The rows come from 5 hidden closed curves, with some noise, and rows from the same curve form a group. Each curve winds through 8 dimensions. The rows are also pushed far along 5 directions, which tell nothing about the answers.
(in the rows, 128 means zero)
Known rows, each followed by its group:
[115 122 140  70 151  86 108 115 121 102 144 109  79 125 137 129 152 105
 108 120] -> T
[123 106 128 121 148  86 111 116 122 118 144 121 107 137 109 148 133 138
 129 110] -> U
[118 113 153 129 134 126 116 159 134 127 121 129 130 115 158 110 134  84
 132 121] -> K
[106 176  78  86 172 105 132 134  44  47 142  59  58 104 107 139 171 133
 137 104] -> N
[121 145 121 118 165  97 112 155 108 116 133 123 130 125 107 119 137 112
 129 139] -> N
[121 115 150 141  83 195 107  75 152 158 110 148 135 138 125 145  94 173
 160 124] -> T
[121 132 157 105 103 135 118 122 155 129 139 142 108 125 109 110 158  92
 112 169] -> L
[138 127 143  62 117 149 115 131 138 126 139 150  92 113 108 126 142 123
 114 146] -> K
[116 147 141 154 124 124 130 223 120 122  97 143 129 135 122 108 138  66
 142 128] -> T
[133 137 132 110 108 169 120  87 148 161 116 152 168 154 158 158  92 171
 134 130] -> U
[146 116 145 121 138  65 119 123 173 113 148 127 127 139 128  89 179  96
  75 165] -> T
[140 139 117 134 137 169  93 134  78 170  96 115 125 134 120 155  61 152
 163 107] -> L
[118 124 136 108 156  97 114 112 120 154 131 134 155 140 140 141  87 133
 117 123] -> N
[134 152 110 134 127 155 148 114 118 140 132 127 185 164 159 149  76 174
 118 117] -> T
[120 133 107 153 146 133 130 126 127 102 142 101 134 116 114 131 162 130
 124 111] -> T
[127 106 130 161 139 140 140 139 134 111 116 152 124 117 140 104  99 155
 141 108] -> K
[100 136 113 154 112 188 169  75 176 142 119 188 172 143 134 111  69 203
 131 117] -> K
[ 91 120 149 214 144 165 172 216 106  48 147 148 102  59 102  82 160  89
 177 134] -> K
[170 122 161 131 142 115  81 208  67 144  86 105 138 158 172 152  60 113
 134 107] -> T
[188 112 133  74 139 112  94 167  78 155 100  91 100 132 168 160  85 124
 104  92] -> K
[169 111 150  75 182  42  57 187  87 147 114 102 100 150 134 139 110  94
 115 120] -> N
[150  84 138 142  67 183 113 128 181 187  94 158 198 167 163 102  65 155
 129 108] -> U
[122  92 119 162 136 101 182  69 213 131 172 180 150 146 135  90 135 176
 114 148] -> L
[127  98 147 107 122 151 100 129 139 132  95 156 100 115 150  99  95 138
 143 110] -> K
[ 95 171 113  76 108 140 119  68 139 100 129 119  93 132  93 147 177 144
 121 133] -> T
[145 139  96 194 161 120 156 119  94 132 143  92 146 117 100 159 114 156
 112 113] -> T
[159 153 143 138 151  76  88 166  64 109 105  77 116 146 129 179 134 119
 129 123] -> T
[117 119 138 126 156  92 125 129 108 114 123 138 102  94 127 139 134 121
 146 128] -> N
[119 122 100 171 128 123 178 122 161  78 135 137 119  99 133  82 180 137
 129 130] -> K
[119 141 138 162 118 125 139 172 113 139 100 142 129 108 108 116 127  83
 136 142] -> N
[103 138 138  82 138 125  97 158 135 110  89 153  81 103 122  88 148  87
 133 128] -> K
[109 126 129 133 140  91 130 125 168  99 164 130 115 125  91 104 209  96
 120 155] -> N
[ 91 126 129 132 114 142 133 127 143 109 114 156 131 100 138  98 148 108
 159 137] -> U
[159 115 111 157 152  81 153  98 114 117 154 101 131 127 140 168 146 166
 129 126] -> K
[ 74 168  87 139 124 152 127 123  80 104  94 114 102  86  83 116 143 112
 165 115] -> U
[158 110 137 141 114 148 135 114 143 175 132 155 149 159 123 117  62 170
 121 146] -> N
[140 152 146  91 118 167  75 133  68 149 100  90  99 123 106 182  92 120
 113 110] -> L
[108 182  85 138 159 141 131 103  77 107 145  68 122 110  69 163 147 138
 105 113] -> T
[167  69 161 114  97 127 111 124 212 139 120 177 153 162 177  93 121 154
 110 133] -> T
[102 146 127 205 166 124 144 204  64  89 153  86 144 106  93 131 132  86
 145 118] -> U
[152  92 186  46 133 112  37 183 100 121 108 111  69 124 159 143 135  72
 137 113] -> L
[150 142  95 149 132 122 152 131 109 108 108 114 120 119 130 145 143 161
 135 108] -> K
[121 123 139 154 117 114 149 138 155 128 129 156 111 119  97  86 140 106
 124 159] -> N
[121 156 116 162 131 175 148 132  88 125 119 122 123 104  89 143  89 147
 116 119] -> L
[106 112 115 126 124 140 147 133 124  85 142 140  87  98  95  85 142 133
 145 127] -> U
[115 103 169 139 138 141  85 183 123 106 126 132  87 115 114 106 135  85
 154 122] -> L
[100 171  81 148 143 159 142  94  64  95 119  84 105 104 106 174 131 171
 172  91] -> L
[154 129 135  95 101 142  83 162 130 150  65 133 102 119 134 124 145  99
 143 126] -> K
[ 99 162 127  95 131 143 121 133  75 122 106 129  96  86 114 133 123 101
 154 141] -> N
[124 144 136 148 140 103 143 114 120 115 169 106 139 144 119 156 153 125
 121 150] -> L
[132 124 122 115 135 123 134  88 141 131 148 126 114 151 116 143 113 169
 102 116] -> U
[ 99 160 136 112 126 104 126 109 135  85 139 117 104 137 106 124 177 116
 113 146] -> T
[143  86 162  76 143  50  90 175 132 119 144 127  81 112 121  97 178  53
 117 154] -> U
[108 122 148 110  93 189 100 171 108 122  58 163  63  74 122  70 106  90
 174 124] -> U
[118 188 112 107 124 174 135 125  59 106 128  93  98 111 107 139 116 126
 124 142] -> L
[148 118 104 135 110 137 157  87 158 136 120 138 142 142 156 128 122 180
 124 115] -> T
[181 155  89  78 149  81 113 124  89 120 128  63 126 181 170 173 134 158
  96 104] -> L
[141 121 153  78  94 208  33 166 114 170  59 140 117 126 128 126  85 112
 160 110] -> K
[108 128 105 149 154  59 175 106 149  86 156 115 103 119 110 106 178 121
  94 123] -> N
[ 93 114 163  97 129 132 107 134 146  68 149 136  52  91 103  97 189  87
 130 138] -> L
[113 104 140 113 107 166  92 130 165 137 103 144 116 131 118  87 116 121
 126 105] -> N
[142 102 142 155 128  91 157 138 170 145 155 145 146 147 126  98 126 107
  85 150] -> N
[113 115 149 107 142 132 109 131 112  96 146 121  98 109 135 140 144 120
 147 120] -> L
[121 141 126 135 173  86 119 154  88 140 126 112 160 134 132 152  93 115
 119 115] -> N
[131 132 121 209 164 112 153 159  98 135 144  97 160 121 120 128 106 111
 116 122] -> T
[140  66 156  93 114  83 107 101 205 163 122 165 133 133 155 112 147 115
 110 124] -> L
[126 100 151 108 105 158 135  82 187 133 143 190 109 116 122 106 126 159
 126 154] -> L
[145 133 117 152 143 119 167 135 102 131 141 111 127 106 139 121 117 121
 109 136] -> K
[ 83 115 134 143 132 114 137 134 122 113 127 137  94  87  98  74 133  81
 136 137] -> U
[114 123 124 122 125 122 152 102 145 105 123 167  92 108 125 110 139 150
 142 134] -> U
[116 124 157 189 151  92 148 168 133 123 132 145 117 118 109 113 129  88
 120 143] -> U
[110 126 134 116 142 123  99 139 114 122  99 115  98 109 140 109 128  97
 133 107] -> K
[109 125 125 132 143 107 138 136 119 113 140 109 108 116 111  99 133 100
 103 122] -> U
[185 132  88 129 142  79 129 138 104 156 116  74 171 182 154 169  96 159
  78  84] -> U
[150  72 180  97 109 102  82 161 169 146 125 142  93 117 142 117 166  56
 111 137] -> N

New rows, each followed by its group:
[138 117 129 135 111 135 140 130 151 136 109 141 143 145 169  96 106 134
 123 124] -> T
[120 118 122  70  91 141 117  70 168 121 110 127  96 122 132 125 160 141
 104 106] -> L
[125 126 123  62 117 143  91  99 159 127 122 138 116 128 132 116 154 131
 121 130] -> K
[149 106 151 148 153 132 110 171  91 135 122 136 118 114 125 135  79 133
 144 122] -> K
[117 179 114 172 187 100 134 188  35  65 140  79  78  82  71 170 171  95
 146 129] -> L
[168 101 133  84 130  61  75 125 139 164 106  93 129 170 160 166 145 116
 107  99] -> L
[113 165 102 105 150 109 131 133  86  95 158  73 120 138 113 145 156 111
 112 120] -> N
[112 112 126 136 138  97 125 127 154 121 129 134 109 119 122 106 169 106
 148 131] -> L
[119 148 153  71 132 146  63 134  90 148  99 104  71 119 109 149 116  89
 127 120] -> U
[147 108 148 111 110 130 107 145 129 151 117 136 134 166 143 123  83 139
 132 124] -> N
[167 118 136  16 107 136  34 139 106 168  85  85  63 124 138 149 140  74
 100 107] -> N
[ 88 161 106 188 163  60 198 119 146  75 156 126 126  95 116 111 216  98
 127 157] -> K
[ 92 144 118 197 132 139 216 144 142  84 153 144 120  82 109  77 160 103
 121 147] -> K
[128 100 138 104 105 124  97 112 195 153 110 152 126 143 122  95 144 115
 102 124] -> N
[117 135 131 147  96 149 151 148 142  91 120 146 126 105 128 112 179 116
 161 145] -> L
[171 136 102  63 118 100 117  72 104 170 105  96 109 141 155 185 111 155
  96 111] -> N
[118 125 125 132 151 142 139 108 118 138 161 127 150 132 126 124  82 149
 113 127] -> N
[ 93 141 100 127 138 118 185 106 117  54 150 124  85  95 127 105 165 143
 133 119] -> N
[ 76 153 102 172 128 123 178 107 141  94 126 133 127  94 100 106 169 116
 124 124] -> N
[113 133 129  22 129  89 108  69 170 120 112 158  81 125 158 125 174 128
 119 135] -> K
[ 78 131 119 119 127 126 137  81 100 116 139 125 107  87 111 117 130 117
 158 140] -> U
[148 156 134  60 155  71 106 167  72  76 144  70  65 122 138 139 182  73
  92 141] -> L
[137 128 128 118 148  96 142 132 135  87 150 116 106 135 140 142 168 139
 117 118] -> U
[130 114 155 115  94 181  75 193 133 143  72 157 140 137 140 105  99 108
 164 113] -> N
[161 141  94  68 146  67  89 159  72 118 101  47  98 135 147 152 161  97
 100  87] -> U
[140 112 134  81 127 133 129  89 125 140 144 143 102 123 140 123  96 154
 124 143] -> N
[132 116 112 118 104 184 119 108 138 135 104 131 122 120 136 126 109 157
 128  94] -> N
[135 157  96 115 117 144 142 121  89 100 117  87 117 140 154 137 127 153
 135 107] -> L
[159  59 167 130 107  79 117 107 217 142 155 155 126 134 145 100 189 105
 113 163] -> K
[111  52 202 135  87 153  92 177 211 147 125 213  96 116  89  38 127  68
 141 162] -> U
[125 129 131  93 113 132 108 111 142 154 126 120 112 133 113 114 130 101
  99 135] -> N
[112 152 153 145  82 220 138 121  96 140 120 139 149 110 121 149  82 141
 155 147] -> L
[156 110 130 137 116 124 125 164 118 124 129 110 147 136 141 131 130 127
 136 119] -> U
[ 85 169 135  79 140 111 124 111 107  71 143 117  69 114  96 120 169 109
 113 144] -> T
[152  85 164 132 168  47 115 161 175 136 152 157 150 164 138 129 127 121
  88 127] -> K
[138 128 117 151 112 162 189 129 145 124 133 160 137 108 139  94 109 149
 118 142] -> K
[ 86 126 117 143  99 163 158  69 177 116 114 176 118 114 109  86 125 174
 148 130] -> N
[ 69 107 145 133 122 135 109 121 129 105 132 142  97  90  94  97 149  90
 168 131] -> U
[143  89 160  91  99 114 100 162 166 147  99 158 145 153 178 111 116 104
 119 113] -> N
[103 124 126 143  89 209 150 126 146 156 101 169 129 111 138  97  91 129
 169 124] -> T
[121  82 151 146 137  83 112 146 129 143 137 121 155 130 149 117 112  93
 130 120] -> U
[110 125 106  88 110 126 141  41 175 112 135 122  98 122 139 115 178 152
 113 120] -> K
[146 108 128 127 119 153  99 143 110 117 100 114  93 109 132 128 128 135
 151 102] -> K
[113 153 126  78 137 146  77 100  76 142 137  81 115 139 133 173 118 125
 157 122] -> L
[105 101 127 189 150  93 145 126 116 126 153 120 164 130 121 136 105 133
 140 110] -> U
[160  99 139 176 135 124 114 199 130 112 119 125 138 117 128 110 149 105
 140 125] -> K
[126 140 110 211 166  88 158 208  85  79 129  96 121 122 129 113 156 102
 166 115] -> L
[164 103 152 136 127  87  96 146 134 163 112 118 145 162 158 170 126 118
 138 120] -> T
[130 108 117 183 162  88 181 116 144 114 144 142 150 129 157 108 102 163
 112 115] -> K
[135  79 187 126 120 178  67 218 134 137 103 172  89  95 114  69 104  70
 162 140] -> N
[103 122 144  64 122 116  69 168 142 108  88 132  98 123 136  94 164  71
 133 108] -> N
[153 123 118 136 115 139 155 121 119 123 148 124 132 150 137 137 105 170
 131 131] -> N
[116 126 144 139 137 115 133 133 134  97 139 138  97 121  92 131 145 133
 117 127] -> T
[124 110 144 148  87 171 121 139 136 153  64 165 121 109 134 117  89 131
 156 106] -> N
[135 117 125 151 105 141 146 121 155 117 118 149 116  97 129  96 169 121
 150 157] -> K
[128 107 140 108 120 157  65 142  81 141  97 108 113 129 130 164  89 135
 173  86] -> U
[184 125 105 139 147  49 160 132 141 121 155 105 183 183 181 168 149 162
  99 124] -> L
[166 109 134 125 140 110  73 154 121 143 113  89 133 135 137 148 146 109
 117 110] -> T
[151 121 153  36 116 141  60 159  88 158  70 118  50  91 144 109 111  70
 131 128] -> K
[133 118 149 130 139 101 129 130 131 143 142 147 111 127 108 128 119 116
 120 152] -> U
[131 105 145 204 139 102 169 199 139  89 111 151 129 108 154  90 137 108
 142 117] -> U
[ 99 126 131 170 152 141 166 114 112 108 158 150 122 103 105 107  92 154
 147 141] -> N
[129 125 126 125 137 148 110 141 112 129 104 135 120 110 142 108 102 129
 140 119] -> K
[108 131 107 130 127 135 154 121 110  87 115 119  89  96 131 101 136 136
 138 108] -> U
[128  95 133 167 120 149 129 184 105 105 116 128 139 113 141 106 106 126
 166 101] -> U
[102 135 110 170 117 168 149 131 134 105  98 156 137 113 117 106 114 164
 164 107] -> N
[155 114 104 137 131  78 168 124 135 117 138 114 130 134 143 113 137 143
  98 123] -> U
[132 131 113  61 119 114 128  27 117 162 127  98 136 140 183 162  97 167
 110 116] -> U
